The same things were measured in two ways. Each way mixes the same 5 hidden numbers, adds some noise and spreads widely along 2 directions of its own, which tell nothing about the thing.
Some things both ways: the first way, then the second way.
  1  51   6 -56  11  50   5  49 -35  54 -14 -23 -27  62
-11 -37 -44 -64  16 -34 -31 -24  13  22

-39 -36 -49  33 -35 -41  24   1 -27 -11  -2  53  -4 -38
-13  16  -3  54 -56   8  55  10  -3  48

  4  39  10  -6  -5  22  -4   6 -38   9  -3  -1   0  59
 -7 -34 -15 -12   7   7  13  -4 -11   3

 -4  -2  21  52  -4 -16  -1 -44 -15 -32  10   7  57  -8
-27  21  -9  54  11  72  27   0  14  19

 49  40 -48  17 -44 -52 -35 -46  30 -34 -12 -13 -58  21
 52   5  30  67 -21 -16  -1  -6 -42 -41

-52 -44 -12 -30  12   2  36  55 -40  34 -14  15  19 -27
-35  -2 -16 -15 -46 -12  38  16  27  60

-42 -57  18  42  -9 -29  24 -25 -32  18  21  39  67 -81
-22  33   4  15 -30  70  43   9  25  34

 18  12 -46  -7 -17 -40 -11  -8  18  -4  -5   3 -48  -3
 28   7  20  26 -35 -38   2  -2  -3 -17

  9  -2 -26 -53  21   7   6  54  19  46  -6 -15 -49 -19
-30 -32 -26 -13 -14 -54  11  13  -2  30

 15  19 -12  51   7  -4 -10 -10  18 -48  19  18  -7   9
-18  33   9  28  28  20 -27   0  50 -25

-19 -47 -53 -29 -15 -30  31  49  -3  10 -23   7 -42 -33
-23   9 -10  30 -65 -40  31  22 -11  48

  1   1  -4  40  15  -2   3  14  21 -75  -1  12   5  12
-12  16  61  19  -5   0   1  46  43 -49

 16   3  -9  17  -8   2   0  -4   3 -12   2   4 -23   0
-20  25  -8  20   7   5 -24   5  18   0

 22   4  31  30 -48  84  11  10 -62  -3   1  -9 -23  73
-34  -7 -34 -24  14  51 -49  26 -69   2

  7   9   6 -12  19  53   8  59  -3 -17 -15 -20 -31  47
-40  10  -6 -33  18 -16 -53  23  32 -15

Other things, the second way, with their names:
J475:   0 -14   4  22  32 -10 -14  -6  12 -34
J637:   0  29 -18  11  15  26 -41 -16   8  -6
J556: -46   9   8 -31  26   4 -49  32  44 -22
J309: -40  27 -20  15 -26  33  18  19  14  45
J701:   1  -5  -7  52   3 -29  31 -16  23   9
J45:  16   3  22  17  -5  -3   5  -4  14 -22
J335:  16  28  -8  72 -46  46  58 -15 -18  44
J210:   3 -11  -2  34  37  17  26 -28  44 -10
J702:  -3  12  11  17  26  35   0 -13  39 -18
J57:   0 -32  15   0  56  44   8 -10  25 -38
J418:  -2   7  29  39  -5   6  -3  28 -12 -33
J64:   2   7   7  17 -29  19  15  15 -15   4
J852:  -8  -7  35   1  38   5  -2   6  71 -46
J928: -39  16  18 -24 -21 -25 -49  60   3 -21
J678:  -3  11  38  52 -67 -22  37  52 -25  -1
J769: -29 -20 -16  17 -16 -35  40   7  20  34
J329: -23  -5  -6   4  19  -6  13  -9  60   6
J777:  24  28  37  77 -49  13  33  18 -24 -11
J250:   5  26  -5  56 -50 -25  32  -6  10  34
J280:  11  -8 -17 -14  15  30 -16 -25  -4   0
J547: -37 -44 -14 -36  58  38   6  -7  38  -5
J128: -60  -5 -41 -61  46  39 -27  -9  60  28
J539: -29  54  13  78 -35  -9 -31  49 -24 -15
J636:  57  14   4  64 -45 -57  40 -48  21  18
J467:  16 -33 -15 -35 -20 -79  -4 -21   4  15
J986:  11   0 -32   8 -24   3  27 -38   6  54
J894:  15   5 -10   9 -62 -44  27  -9  -2  43
J388: -59 -29 -32 -20  61   2 -22  -1  43   0
J222:  69  41  24  77 -64 -21  12 -22 -29  -9
J84: -59  13   8 -47  22  32 -55  58  20 -24
J362: -23   3   7   5   4  -1  -3  10  34  -8
J243:   51   32   20   76 -105  -97   42   -7   -9   28
J732: -81 -22 -20 -41   4  16 -16  58 -10  17
J503:  11 -37   8 -12  32  30  39 -33  49  -8

Some of these things the first way, each followed by its name:
-15 -21 -43 -16 -15 -57   4   6   2  -7 -20   4  -9 -17 -> J250
 10  38   1  15 -25  19 -10 -25 -33  17  11   7  -8  30 -> J280
  -1  -37  -85  -72  -29 -102   -4   13   45   23  -54  -28  -50  -43 -> J243
  12   18  -54  -46   -1 -107  -30  -38   49   41  -15  -11  -14  -46 -> J636
 18 -30   2 -21   1  50  25  73   4 -36 -29 -31 -41  36 -> J928
-14   2 -30 -16  18 -10   7  35   7  15   3  18 -25 -24 -> J769
  3  45  41  15  47  44 -13 -13  -7  27  34   7  29  11 -> J547
  4  32 -50 -68   1   0   0  36   2  57  -4  -2 -74  -2 -> J467
-15   0  -5 -29  -6 -34   0 -18 -24  65  -4  -9  21 -21 -> J986
  3  33  -6  55  -2  -9 -10 -29  -4 -26  24  33  11   6 -> J702
  6  -1 -23  39 -38 -53  -4 -37  -8 -55 -22   1   8  23 -> J777
 -3 -11   9  -1 -15 -10   5 -12 -17  -3 -10 -14  17   0 -> J64
 32  59  -2   9  12  11 -27 -10  14 -35  -3 -19 -17  65 -> J475
-16 -26  12  24   6  88  42  79 -40  -7   5  29 -31  19 -> J732
 16  36 -15 -26  25 -40 -25 -16  30  -4 -18 -32   1   9 -> J701
 19  26   4  -6   6 -27 -19 -21  11 -11  -6 -28  13  28 -> J45
-11  30  -2   0  37  -6  -8  12   6  -6   4   7  13   0 -> J329
